The rows of a group lie close to one hidden flat surface of 8 dimensions, which may be shifted away from zero. Surfaces can cross.
Some rows, each with its group after it:
[0.935, 1.659, -2.192, -0.331, -0.439, -0.059, 0.181, 2.168, -0.284, -0.973, 2.692, -0.317, 1.660]  sizab
[-1.899, -1.347, -0.006, 2.493, -0.298, -0.229, -1.656, 0.449, 0.615, 0.590, -3.592, 3.073, 2.464]  sizab
[-0.111, -2.598, 1.457, 0.112, -4.883, -2.249, -1.640, 1.631, 1.583, 0.559, 2.667, 1.620, 0.378]  sizab
[-0.835, -2.829, 2.973, -0.270, 4.537, -3.501, -1.046, -2.825, 2.784, 1.111, -3.658, 1.371, -0.361]  Kaset
[1.656, 0.331, -1.154, -1.418, -4.143, -0.779, 3.159, -1.313, -1.683, -0.463, -3.665, 2.865, 2.025]  bapa
[1.313, -1.963, 0.927, 3.018, 2.045, 0.325, 1.310, 0.488, 2.750, 1.560, 0.410, 0.415, -1.631]  bago
[0.248, 0.257, -1.361, 0.464, -0.659, 0.186, 3.485, -0.827, 2.102, -1.939, 0.132, -0.632, 0.263]  bapa
[-0.946, -0.739, -0.878, 2.236, 1.137, 1.095, 1.142, 1.220, 0.754, 1.199, 1.061, -0.028, -1.406]  bago
[0.130, -0.848, -0.768, 1.001, 2.803, -0.242, 0.051, 0.022, -0.117, -0.366, -4.091, -0.262, -1.580]  bapa
[0.645, 1.490, -1.034, 1.217, 1.732, -0.095, -1.016, 0.019, -2.453, 1.222, -0.915, -0.375, 0.068]  bago
[1.214, 0.978, -2.450, 0.534, 1.780, -2.186, -1.650, 1.900, 1.404, -1.768, 0.379, -1.944, 1.099]  bapa
[-2.022, 0.798, -0.267, -1.938, -0.972, 2.237, 0.811, -0.372, 0.449, -2.504, -0.933, 1.107, -0.549]  Kaset
[2.053, 0.735, -1.164, 0.436, 0.665, 2.020, 2.192, 0.699, -1.522, 0.558, -1.919, 0.038, -0.187]  Kaset
[-3.571, 3.186, -3.083, -3.144, 1.471, 1.170, 0.218, 0.446, -2.894, -2.009, -0.520, -2.154, 1.272]  sizab
[1.174, -0.619, 0.331, -1.380, -0.252, -0.528, 1.737, -1.089, -1.234, 0.634, -4.065, 1.172, 0.214]  Kaset
[0.082, -0.445, -0.539, 0.797, 0.677, 0.463, 0.481, -0.886, 2.308, -3.001, -4.028, 1.211, -1.242]  bago
[-2.778, -0.951, 0.671, -0.641, -3.274, -0.692, -3.960, 0.446, -0.192, -0.866, 0.920, -2.281, -1.215]  sizab
[1.570, 0.168, 0.920, -0.954, 0.170, -0.759, 1.343, -0.877, -0.277, 0.752, 1.050, 3.290, 0.657]  bago
[-1.244, 0.113, 1.089, -2.682, -1.090, 0.511, 2.961, -2.237, 0.901, -1.304, 0.422, 0.427, -0.574]  Kaset
[0.611, -1.335, 2.433, -3.356, 0.710, 0.139, 5.017, -2.364, -0.317, 1.876, 1.977, -0.280, -2.222]  sizab
[2.222, 0.833, 0.669, -0.308, 6.385, -0.564, 0.989, -1.320, 0.796, 1.063, -0.253, -0.523, -0.145]  Kaset
[-0.367, -0.797, 0.557, -2.351, -1.970, -2.201, -1.963, -0.763, -3.732, 1.516, -2.634, -2.990, -0.517]  sizab
[2.338, 1.542, -1.737, -0.180, 5.389, 0.227, -1.422, 1.284, 1.354, -2.285, 0.410, -3.359, -1.590]  bapa
[-0.599, -0.992, -0.911, 2.099, 1.352, -0.822, 0.011, 0.047, 0.851, -0.038, -2.875, -0.642, -0.957]  bapa
[-4.157, -0.490, 2.094, -0.610, 2.418, 3.339, -3.898, 1.379, -3.107, 1.645, -1.372, -0.436, -2.388]  bapa
[-0.690, 0.856, 1.278, -1.436, 0.085, -2.034, -3.805, -0.582, 1.753, -2.205, 2.134, -0.419, 0.746]  bago
[-0.641, -0.437, -0.792, 0.211, 2.740, 0.273, -0.541, 1.034, 0.809, -0.777, -1.555, -0.279, -0.529]  bapa
[0.857, -1.024, 1.135, -0.794, -0.508, -1.065, 0.295, -1.026, 1.056, -0.306, 0.389, -2.649, -0.852]  Kaset
[-2.496, -0.859, 0.515, 0.267, -0.161, 1.185, 2.011, -0.302, 3.224, -0.790, 2.297, 0.534, -0.473]  bapa
[2.767, 1.537, -1.759, 2.193, 3.084, 1.938, 1.091, 0.058, -1.690, -0.236, -1.051, -2.313, -1.832]  bago
[-1.660, -0.524, -1.795, -0.946, -3.362, 0.561, 2.522, 2.176, -0.650, 0.087, -1.498, 5.131, 1.582]  sizab
[0.324, -0.515, 0.024, 3.689, 0.721, 2.729, 0.540, -0.461, -2.616, 4.073, -1.886, -5.898, -2.650]  bapa
[0.041, 1.371, -1.841, 2.289, 1.516, -0.935, -1.478, 0.039, 0.122, -1.544, -1.113, 0.681, 0.462]  bago
[-1.238, -2.123, 0.604, 2.513, 1.464, 0.020, -1.020, 0.469, 0.941, 2.034, -0.868, -1.551, -1.076]  bago
[3.167, 0.111, 1.192, 0.019, 0.760, -2.320, 0.332, -0.246, 2.215, 0.785, 2.154, 3.394, 3.170]  sizab
[-6.338, -0.535, -0.212, -1.356, 1.766, -1.019, 0.487, -1.594, -1.798, 2.456, 0.209, -0.982, 2.066]  Kaset
[-0.516, 2.098, -2.709, 1.381, 2.086, -0.062, -2.112, 1.483, 1.417, -1.508, 2.337, -0.524, 2.927]  sizab
[2.320, -2.522, 1.626, -1.487, -3.387, -2.975, 0.027, 0.424, 2.161, -0.319, 0.191, 2.848, 1.035]  Kaset
[-7.386, -1.180, 0.124, 0.494, -0.149, 2.744, 1.345, -0.245, 1.334, -0.717, -0.804, 2.981, -0.461]  Kaset
[-0.433, -3.098, 2.818, 4.564, 3.509, -2.130, -3.313, -0.209, 1.940, 5.612, 3.050, -0.724, -0.445]  bago
[2.332, -1.683, 0.367, 2.871, 1.875, -1.716, -1.877, -0.791, 1.922, -0.748, -4.157, -0.008, -0.877]  bago
[1.564, 1.024, -2.288, -0.007, -3.844, 2.002, 0.436, 2.925, -1.354, -1.924, 1.222, -1.574, -1.773]  sizab
[-2.998, -1.019, 0.599, 1.153, 2.002, 4.715, 3.758, -2.119, 2.289, -1.270, -1.593, -1.565, -3.383]  bapa
[0.025, -1.030, 0.540, -0.115, 0.018, 0.864, 1.405, -1.452, 0.116, -0.301, -3.119, -0.970, -1.819]  Kaset

New rows. What belongs after each?
[-1.446, 3.213, -2.121, -0.544, 0.245, -1.146, -2.799, 0.761, -2.051, -1.133, 1.401, 1.128, 2.732]  bago
[-0.173, -3.778, -1.520, 5.560, -0.120, -2.570, 1.844, -0.823, 1.725, 2.218, -5.541, 0.154, -0.804]  bapa
[-1.836, 0.308, 0.020, 0.291, 0.936, 2.078, 1.936, -0.650, -3.004, 2.832, 0.081, 1.308, -0.682]  bago
[0.672, 0.564, 1.052, -2.618, -0.551, -0.330, 1.252, -0.798, -1.322, 0.644, 1.825, 2.249, 0.809]  bago
[1.077, 0.658, -0.681, 0.443, -1.416, -0.014, 4.037, -2.796, 0.890, -1.325, -2.215, -0.341, -1.122]  bapa
[-0.187, 3.359, -3.021, 0.696, 0.870, -1.175, -3.307, 1.344, -3.815, 0.308, 1.557, -0.411, 2.778]  bago
[-3.488, 0.499, 1.186, 0.633, 2.526, 1.700, -1.377, -1.259, -1.114, 1.009, 2.044, -1.270, -1.291]  bago
[-4.416, 1.066, -0.882, -0.503, 3.880, 0.779, 1.595, -0.046, -0.912, 2.334, 1.888, 1.022, 2.168]  Kaset
[-2.396, -0.990, -0.420, 1.434, 1.937, 2.376, -2.031, 2.141, -1.921, 2.913, -0.771, -3.419, -0.503]  bapa
[1.795, 0.602, 0.147, -0.602, 0.875, 0.598, 1.322, -0.311, 3.933, -3.500, 0.922, -1.741, -2.311]  bago
[-0.762, 2.003, -0.517, 0.913, 2.076, -1.315, -3.058, -1.182, -0.826, -1.483, -1.004, 1.468, 0.479]  bago
[-2.710, -0.875, -0.948, 0.630, -3.865, 4.044, 6.251, 0.914, -1.345, 2.556, 2.408, -0.752, -1.186]  Kaset
[0.192, 1.506, -0.491, 0.452, 3.293, 1.258, -1.564, -0.218, 0.084, -1.248, 0.329, -3.690, -2.730]  bapa
[0.849, 0.545, -1.295, 0.084, -2.108, -0.477, 0.312, 2.722, 2.761, -0.913, 6.177, 2.862, 1.950]  sizab
[-0.405, 0.677, -2.770, -1.407, 3.185, 1.853, 1.948, 2.110, 1.446, -2.649, -3.503, 0.584, 0.933]  bapa
[-2.861, -1.207, 1.169, -3.372, -0.932, 3.927, 2.232, 1.918, -0.341, 1.018, -0.150, 3.170, 2.102]  bapa
[-0.511, -0.685, 0.485, -3.437, -2.205, -0.671, -0.466, 0.458, 1.681, -3.126, 0.082, -0.574, 0.335]  bago
[-2.885, -0.361, 0.292, 0.779, 1.665, 0.899, -3.080, 0.235, -0.219, 0.257, 0.223, -5.555, -1.344]  bago
[-2.792, -4.389, 1.651, 0.896, -1.544, -0.751, -0.190, 1.509, 3.065, 2.542, 1.946, -0.460, 0.057]  bago
[-0.645, -0.836, 1.751, -2.093, -1.565, 0.475, 1.559, -1.402, 0.218, -0.823, -0.505, 1.236, -1.471]  sizab
[3.651, 0.495, 0.084, 1.463, 1.947, -0.339, -3.214, 2.600, 4.922, -3.339, 3.599, 0.742, -0.773]  Kaset
[-0.359, -0.470, 1.234, -0.715, -0.467, 2.385, 3.757, -1.270, 1.312, 0.155, 1.414, 1.180, -0.922]  bapa
[-2.391, -0.491, 1.924, -1.452, -1.802, 0.019, -0.105, -1.718, 2.271, -2.293, -0.442, 4.245, 1.056]  sizab
[-0.156, -2.774, -0.466, 3.080, 0.115, 0.401, 2.358, 1.950, 2.590, 1.492, 0.078, 1.626, -0.965]  bago
[2.872, 0.209, -0.298, -0.211, 1.120, 2.614, 4.496, 0.735, 0.426, 0.341, 0.753, -2.060, -2.004]  bago
[1.820, -0.314, 0.043, -1.260, -0.537, 0.209, 2.906, 1.296, 2.258, -0.436, 3.629, 0.454, -0.087]  bago
[-2.287, 0.127, 0.489, 0.211, -3.004, 1.856, -2.752, -0.351, -0.235, -2.897, -1.955, -1.845, -2.183]  sizab
[-1.952, -0.045, 1.218, 0.715, -1.592, 1.938, 0.506, -1.310, -0.814, 1.622, 1.523, -2.230, -1.562]  bapa
[1.052, 3.599, -0.953, -0.426, 1.595, -1.889, -1.867, -1.558, 0.809, -4.343, 0.850, 2.770, 1.339]  bago
[-2.803, -1.315, 0.054, 1.299, 1.744, 0.197, 0.776, -0.065, 5.030, -1.447, 1.761, 0.057, -1.393]  bapa
[2.887, 0.967, -1.690, 0.573, 0.236, 0.606, 3.782, 0.380, -3.331, 3.098, -0.564, 3.334, 1.192]  bago
[2.146, 0.703, 0.376, 2.424, 3.912, -1.963, -3.115, -0.138, 0.752, 1.752, 0.481, -1.970, 2.532]  sizab
[-0.569, -0.872, 0.496, 3.309, 0.747, -0.688, -3.749, 0.516, 1.004, 0.730, 0.743, -2.999, -0.555]  sizab
[-0.934, -0.979, -0.356, 1.669, 2.187, 0.585, -2.797, 2.477, -1.713, 3.496, -0.744, -2.726, -0.519]  bapa
[1.104, -0.678, -1.099, 3.335, -2.075, -0.419, -4.173, 2.348, 0.074, -0.092, -0.777, -0.915, 1.152]  sizab
[0.604, -0.071, -1.217, 1.077, -1.000, 0.791, 4.206, -0.575, 2.793, -0.253, 2.842, -2.775, 0.528]  bapa
[0.397, -0.564, 3.793, -1.804, -0.434, -1.960, -1.087, -3.356, 1.169, -0.387, 0.203, 0.376, 0.013]  sizab
[-3.204, -0.778, 0.373, -0.425, -0.441, 0.902, -0.635, 1.389, 0.459, 1.935, 4.179, -1.489, 0.344]  bago
[2.243, 0.363, 0.293, -1.124, -1.682, -0.399, -1.005, 0.960, 2.881, -3.999, 1.192, 1.869, -0.360]  Kaset
[1.983, 1.112, 0.305, 0.375, 3.365, 0.090, 2.256, -0.904, 1.901, 0.310, 1.595, 2.040, 2.066]  sizab
[3.544, 0.266, -2.893, -0.028, 1.029, -1.701, 1.875, 2.599, 2.260, -0.466, 1.440, -0.937, 2.903]  bapa
[2.358, -2.930, 1.210, 1.143, -0.263, 0.219, 4.164, 2.129, 4.752, 2.663, 6.120, 0.140, -0.977]  bago
[-1.548, -1.524, 3.324, 1.828, -0.499, -3.224, -3.299, -2.828, 0.606, 0.457, 1.114, 2.060, -3.893]  bapa
[1.412, -1.263, 1.806, -1.082, 0.102, -0.736, 2.118, -1.674, 2.345, 0.094, 1.950, -1.918, -1.844]  Kaset
[-1.385, -2.130, 1.803, -2.582, -4.778, -0.582, 0.581, -0.110, -2.077, 0.509, -0.744, -0.312, -2.802]  sizab
[2.655, 0.477, -0.145, -0.084, -2.168, -2.360, 1.979, -1.450, 0.063, -0.163, -0.375, 1.117, -0.121]  bapa
[-0.231, 0.643, 2.002, -2.117, 0.925, 2.599, 3.595, -3.296, 1.071, -1.982, -0.761, 0.988, -2.231]  sizab
[1.238, -0.766, -3.986, 2.200, -0.411, 0.021, -0.943, 5.023, -0.134, 0.194, -0.665, -5.102, 0.135]  bago
[-0.496, -1.216, -4.160, 6.739, 1.881, 1.247, -1.124, 4.302, -2.414, 4.090, -5.086, -0.259, 2.333]  sizab
[0.851, -1.648, 0.745, 2.834, 1.066, -1.316, -2.555, 0.148, 0.422, 2.273, -1.036, -1.602, 0.277]  sizab
[-3.005, -0.433, 0.711, -0.928, -2.028, 0.613, -0.506, -0.190, 1.129, -1.966, -0.893, 2.612, 0.211]  sizab
[-2.645, -1.042, 1.936, -0.854, 0.006, -0.206, -1.933, -0.968, 0.610, -0.165, -0.468, -0.938, -0.598]  bago
[-1.569, 0.880, 1.045, -0.678, -1.399, 1.045, -2.760, -0.639, -3.753, 0.704, -0.513, -1.915, -1.066]  bapa
[-1.095, -1.441, -0.354, 3.756, 0.892, 0.777, -1.498, 1.141, 0.884, 1.804, -0.107, -1.238, -0.265]  sizab
[-0.793, 3.427, -2.601, -2.380, -0.250, 1.594, 0.370, 2.163, 0.453, -3.531, 4.624, 3.455, 2.617]  Kaset
[3.933, 0.844, 1.219, -1.731, 3.934, -0.353, -3.486, 1.667, -2.596, 1.510, 2.164, -1.104, -1.841]  bapa
[-3.801, -0.625, 0.111, 0.389, -3.201, -0.943, -3.354, 1.514, 2.234, -2.074, 2.599, 1.559, 1.031]  sizab
[2.362, -1.173, -2.279, -2.172, -4.363, -3.105, -0.450, 4.070, 0.902, -1.278, -0.284, 0.752, 3.511]  bago
[-5.018, 0.411, -0.649, -0.833, 4.048, -0.755, 0.422, 0.235, 0.218, 2.107, 1.773, 4.686, 4.025]  Kaset
[2.045, 0.696, -2.172, -0.202, -1.273, -1.698, 2.162, 0.131, 1.124, -1.035, -0.535, -0.946, 2.019]  bapa
[-0.251, 2.267, 1.328, -1.525, -2.409, 2.607, 1.872, -2.731, -0.968, -1.297, 3.050, -2.585, -1.672]  bapa
[2.828, -1.348, 1.780, -0.190, -3.191, -3.332, -3.305, -0.557, -0.904, 0.696, -2.581, 1.876, 2.124]  sizab
